The rows of a group lie close to one hidden flat surface of 8 dimensions, which may be shifted away from zero. Surfaces can cross.
(in the rows, 128 means zero)
Some rows, each with its group after it:
[162  57 137 139  95  74 104 133  61 125 126 147 129 113 137 111 173 134
 138 138 148] => (4)
[ 97 105 170 168 118 117 178  97 174 147 141  86  63 107 227 210 132  70
 134 118 164] => (1)
[162 119  99 110 145 129 147 126 113  97 134 147 149 120 107 105 107 106
 143 108 113] => (0)
[109 126 104 138 123 132 127 106 127 132 134 100 196 142 116 108 134 108
 118 134  95] => (2)
[148  92  76 157  55  62 130 100 138 155 159  82 188 105 172 156 159 115
 152 141 105] => (4)
[169 104  83 128 172 178 158 140 137  73 111 124 119  70 102 125 171 126
 138  96 123] => (3)
[130 115 147  69 153 127 138 126  81 107 154 160 145 162  96 105  82  97
 135 133 115] => (3)
[169  45 102 135 104  84 178 100 122 122 151 135 136 112 155 147 149  97
 170 114 132] => (0)
[171  82 182 106 116  89 124 122 112 164 169 140 216 135  40  59 131  99
 141  82  71] => (2)
[ 97 155 175 163 175 167 146 135 148 125 113 113 111 151 130 112 101  78
  92 114 140] => (1)
[111 180 201 146 166 180  68 146  71 113 132  79 160 116  83  76 160  78
 101 174  62] => (3)
[130  96 150 173 109 110 140 110 155 152 134  86 138 104 149 146 179 115
 140 124  99] => (1)
[ 79 207 171 102 150 144  87 122 164 126 129 149 146 146 105  99  54 121
  72  61 120] => (2)
[160 106 133 141 103 105 109 133 161 142 104 143 122  90 108 132 173 206
 134  98 123] => (2)
[146 152 166 113 141 141 147 170 140 163 114 187  34 172 115 138  83 164
 163 155 173] => (4)
[108 107  75 139  92 118 139  79 121 119 120  89 148 130 183 176 164 147
 136 154 120] => (2)
[ 46 168  93 126 162 176 157  93  87 100 123  85 150 227 180 139  52  46
  88 184 140] => (2)
[141  95 137 133 130 111 134 129 113 128 125 127 135 131 131 115 128 113
 127 116 141] => (4)
[102 186 128 148 164 199  89 156 116 104 129  40 118  75 138 140 186  99
  99 185  99] => (3)
[108 135 192 141 149 144 130 126 123 131 107 142 100 145 115 126 125 120
 120 116 135] => (1)
[121 151 134 167  93  98  67 133 123 161 107 123 167 130 119  79 153 166
  93 123 115] => (4)
[112 104 138 137 134 127 153 108 101 150 167  86 196 189 134 101  93  19
 122 179 107] => (0)
[158 106  78 107 132 135 159 135 113 109 133 138 119 140 131 130 130 122
 152 157 137] => (0)
[ 84 187 108 158 118 132 119  95 144 114 139  76 178 138 167 127  94  58
  89 132  98] => (3)
[126 164 145 153 138 123 113  93 146  90  99 147 134  92 131 104 110 110
  94  50 102] => (3)
[118 129 188  76 125 113  94 120  72 106 115 201  93 144  95 130 101 183
 134 120 142] => (1)
[126 113 116 111  88  87 140 100 154 153 133 160 139 157 139 143  93 159
 141 101 135] => (3)
[144 130 126 146 118 138 113 145 134 152 101 126 135 134  99 113 167 181
 130 131 121] => (2)
[134 131  74  52 133 126 104 106  39  69 117 189 206 189  64  53  63 156
 112 135 103] => (1)
[124 133 151 102 142 153  87 150  90 136 156 101 196 130  50  91 164 123
 117 153  77] => (0)
[150 127 104 142 131 136  84 216 159 168 120 113 102  85 115 103 180 176
  98 126 188] => (1)
[133  80 138 197  99 102 154  86 162 147  57 160 116 144 148 129 150 171
 124  74 142] => (2)
[129 104 124 135 117 117 131 128 112 144 145 100 159 144 129 129 145 110
 136 161 115] => (0)
[140 111 145 149 178 165 141 190 134 154 128 105 111 124  98  83 163  95
 110 137 165] => (1)
[ 94 154 105 137 116 127 143 118 180 144 114 128 112 147 170 154  97 143
 105 114 155] => (3)
[155  96 101 153 153 166 155 139 129 123 105 112 123 117 116 122 178 136
 144 134 128] => (3)
[172  91 105 109 128 107 115 151 126 108 122 161 107  71 109 120 157 169
 132  82 157] => (1)
[113  90 115 165  82  98 124 121 133 178 148  60 170 136 150 150 185 129
 137 181 117] => (0)
[ 84 143  89 111 125 133 138 102 118 106 141 100 129 143 176 174 109 119
 110 157 125] => (2)
[164  93  88  73 122 125 134 141  88 109 172 116 172 109  93 128 159 116
 167 167  97] => (0)
[141  70 218 104 130 106 135 109  81 117 126 174  71 124 114 161 144 150
 168 115 135] => (1)
[125 102  79 190 121 160 145 110 115 137  83  83 196 166 110  97 189 156
 125 167  91] => (2)
[ 99 103 131 186  91  82 100 104 112 153 111 100 145 143 190 120 158 123
  85 125 153] => (4)
[114 188  87 138 110 121 114 136 154 142 132 124 141 147 149 118  81 124
 111 138 121] => (4)
[100  87 131 173 110  91 150  88 148 143 132  94 131 129 211 167 137  87
 104 105 157] => (4)
[150 120 132 104 102 124 103 168 118 144 119 156  50 101 117 171 179 237
 160 168 164] => (0)
[129  96 166 158 121 108 154 114 173 147 104 140 103 114 136 142 141 147
 134  74 141] => (4)
[112 125 122 135 110 142 128 148 137 173 126  99 140 174 115 144 160 171
 143 178 129] => (3)
[161 109 111  88 130 112 152 132  69 116 168 147 132 165 115 120  95  82
 173 187 112] => (0)
[174 129 100 102 133  97  90 146  78  47  91 225  46  65 147 106 102 163
 106  67 211] => (4)

New rows, each followed by its group:
[ 99 154 177 161 118 119 117 121 136 163 122 128 133 167 141 110  89 106
 110 116 128] => (0)
[157 180  38 123  61  79 104 144 126 145 152 140 125 128 178 136  85 146
 149 193 135] => (4)
[117 148  96 113  99  88  71 138  61  99 138 143 100 114 198 128  98 121
  88 154 182] => (4)
[ 95 140 160 216  96 103  77 118 121 178  83 109 158 164 149  83 146 149
  65 127 140] => (4)
[102 113 207 127 119 119 127  82  75 134 118 152 137 181 103 125 117 134
 139 137  86] => (1)
[131 110 186 111 109  84 115 113  77 130 157 141 110 135 141 148 120 105
 147 150 124] => (3)
[115 103 142 144 146 131 156 101 175 128 123 113 155 122 126 128 130 105
 115  59 109] => (4)
[162  86 102 159 113  87 165  61 148  97 116 157 153  87 162 125 128  98
 137  48 108] => (3)
[109 144 134 135 140 135 115 102  71 100 162  81 208 142 120  89 112  22
 112 160  59] => (3)
[128  95 154 166 111  84  91 127  83 132  98 144 117 125 152 102 157 146
  98 119 166] => (4)
[120 127 216 188 142 133 102 127  83 143 110 115 113 142 126 101 164  99
 123 156 108] => (3)
[113 151 158 170 162 147 121 111 100 117 118 116 161 160 116  72 106  59
  94 133  92] => (3)
[124 146  83 134 130 125 146 127 130 116 134 137 136 139 157 113  80  95
 112 123 141] => (4)
[100  89 131 106 143 144 144  93  65  81 103 134  99 155 157 176 136 146
 135 166 137] => (2)
[ 82 206 165 149 125 131  89 105 128 114 128 103 125 117 170 128  94  75
  79 122 111] => (3)
[140 126 112 134 116 116  94 169 125 151 120 132 124 124 117 105 160 181
 116 136 160] => (1)
[131 106 106  96 100 105 132 113 106 126 180  93 165 125 132 154 142 101
 155 174  97] => (3)
[109 127 106 154 131 136 149 116 139 139 135  95 158 172 152 117 103  83
 115 140 137] => (0)
[131 129 149 118 165 145 140 106 137  92 118 145 117 102 112 128 117 102
 119  63 120] => (1)
[115 174 109 112 109 128  98 109 168 102 133 125 127  60 146 159 129 160
 106  86 108] => (3)
[126 165 106 127 112 112 118 146 134 132 120 161  73 145 175 136  79 147
 125 138 182] => (4)
[142 105 132 144 100 102 128 123 132 158 134 131 144 140 135 120 146 137
 147 139 123] => (4)
[ 94 198 180 104 130 122  65 115 147 104  92 185  91 107 111 134  99 210
  91  55 127] => (1)
[172  81 101  97  88  77 141 106 155 114 156 153 106  58 146 176 147 146
 173  83 135] => (4)
[130 118 115 101 136 132 139 113 137  99 161 112 142  78 140 147 125  86
 131 105 112] => (1)
[ 96 144 162 159 142 143 120 130 124 142  94 127 118 167 127 112 116 133
  97 129 140] => (1)
[127  89  56 119 114 112 160  93  92 118 169  83 209 157 146 117 112  53
 132 165 104] => (1)
[155  93 137 102 135 123 161 140 124 129 142 151 113 137 106 134 112 113
 161 129 130] => (4)
[121 144  90 115 157 169 135 150 164 118 116 120 127 125 108 135 136 158
 122 129 136] => (3)
[ 69 162 202 124 157 165 131 116 108 135 138 100 131 179 132 129  90  61
 109 156 107] => (1)
[128 110  76 109 148 142 163 138 130 103 153 110 111 116 164 138 100  62
 116 126 172] => (1)
[101 139 138 158 115 113 141 104 193 145 112 128 105 120 172 167 108 137
 104  70 156] => (4)
[150  91 102 157 105 111 124 118 132 133  99 138 170 128 113  93 152 161
 130  98 118] => (1)
[124 152  61  91 121 125 103 152 145 106 154 115 119  78 167 139 109 134
 102 120 172] => (1)
[ 72 143 140 143 145 166 137 103  80 126 102 103 148 217 139 119 109 114
 101 181 118] => (2)
[173 107  81 130 123 130 165 149 110 136 112 159  89 165 133 134 133 158
 175 180 153] => (0)
[105 160  62 121 147 174 141 132 155 105 129  86 147 113 145 141 125 107
 109 132 124] => (3)
[138 151  54  63 116 144 114 141 189 100 138 131 138  58 108 174 151 214
 136  83 114] => (3)
[121 126 123 168 114 130  98 159 148 182 135  74 162 122 121 105 177 131
 103 144 120] => (1)
[143 125 138 115  97 105 109 144 121 165 160 125 156 137 101 128 149 149
 156 170  89] => (4)
[138 126 136 119 151 122 147  92  96  82 130 157 165 142 110  87  81  54
 119  85 103] => (3)
[128 124 167 136 156 133 140 121  96  86 122 143  67 111 164 147 116  81
 127 128 150] => (3)
[162 102  88 129 118 120 161 133 111 127 128 144 113 149 136 139 126 132
 165 164 146] => (0)
[136  65 147 130 100  91 130 116 134 138 146 112 110  80 155 171 174 140
 143 101 149] => (0)
[164  92 142 159 160 143 206 119 194 126  78 198  65 129 126 129 112 149
 141  31 176] => (4)
[142 143  79  75 133 123 116 135  80  90 175 133 161 118 114 105  95  83
 133 151 106] => (4)
[157 187 102 123  89  80  82 167 127 129  88 221  11 118 168 140  85 229
 129 141 206] => (4)
[114 197  83 102 152 190  94 168 155 101  96 127 110  99 101 129 137 201
  92 118 144] => (0)
[192  75 114 113 122  92 125 130 100  86 114 200 104  66 106 106 148 166
 152  68 137] => (4)
[130 149 135 160  89  85  65 147  92 149 105 156  95 129 156 108 135 178
 102 143 167] => (4)
[116 127 191 156 143 147 119 137 114 148 112 108 143 152  89  95 147 112
 117 137  99] => (1)
[ 82 188 130 174 129 157  99 125 140 132 116  64 141 123 166 127 138  94
  91 164 109] => (3)
[133 115  99 111 115 129 143 128 145 137 133 124 169 141 105 128 130 150
 136 133 118] => (3)
[134 122  97  78 133 122 131 117 112  77 153 140 142  97 133 135 103 104
 129  98 128] => (1)
[127 118 138 139 154 158 134 114  96 107  97 141 149 155  88  96 142 149
 120 118 108] => (2)
[148 145  62 140 128 157 129 148 132 135 111 125 149 157 112 104 133 164
 137 171 113] => (0)
[180 142 104 132  99 103 133 152 130 150 126 163 122 137 101 109 124 163
 174 154 115] => (4)
[ 58 151 214 118 139 133 103 102 101 139 100 143 102 196 134 134  91 152
  93 127 134] => (2)
[127 188  92 178  83 111 126 121 183 163  83 150 121 157 154 121 103 174
 131 134 130] => (0)
[150 127 124 171 156 150 142 121 148 105  88 131 129  97 114 100 155 121
 116  83 115] => (3)
[105 141 183 122 137 142  75 139 128 147 143 101 188 113  67  88 158 124
  87 105  82] => (0)
[161  94 108 134 126 118 156 110 144 125 132 129 186 116  99 103 143 105
 148  90  89] => (4)
[103 110 113 114 138 146 105 143 133 126 142  79 157  87 118 144 183 149
 108 123 126] => (0)
[106  97 172 131 110  85  87 104 119 115 135 116 120  84 161 154 156 138
 100  83 150] => (4)
[204  97 138 140 143 138 169 146 163 148  99 200 109 141  60  90 129 165
 190  90 114] => (4)
[133 149  86 135 152 167 134 121 157  66 119 111 107  45 146 150 154 115
 115  96 123] => (3)
[ 97 202 140  48 163 149  65 146  96  76 163 139 136  96 103 108  78 109
  67 102 127] => (4)
[139  55 165 189 134 103 125 121  98 130  69 157 104 140 143  96 161 137
 100  94 179] => (4)
[123 113 193 137  79  74 100 106  98 172 139 141 155 155 105 119 137 139
 144 136  89] => (3)
[114 130 184 144 139 123  90 138 108 147 103 148 100 145 120 113 131 153
  97 121 155] => (4)
[118  99  80 135 113 127 140 118 118 136 167  60 196 134 143 133 158  85
 127 167 104] => (0)
[135 103 143 169 118 106 119 131 107 146 106 134 133 144 128  93 148 137
 120 122 137] => (4)
[156 102 165 102 165 155 102 200  83 132 136 148 116 116  44  78 179 150
 126 152 140] => (1)
[103 168 100 106 171 185 127 145 131  87 125 104 102 112 142 139 112 106
 105 147 145] => (3)
[149 138  87 146 114 123  95 132  88 126 130 124 212 153  91  52 127 106
 111 154  82] => (4)
[176 136 101  94 104 105 130 157 113 144 151 156 110 137 117 126 111 152
 177 171 121] => (4)
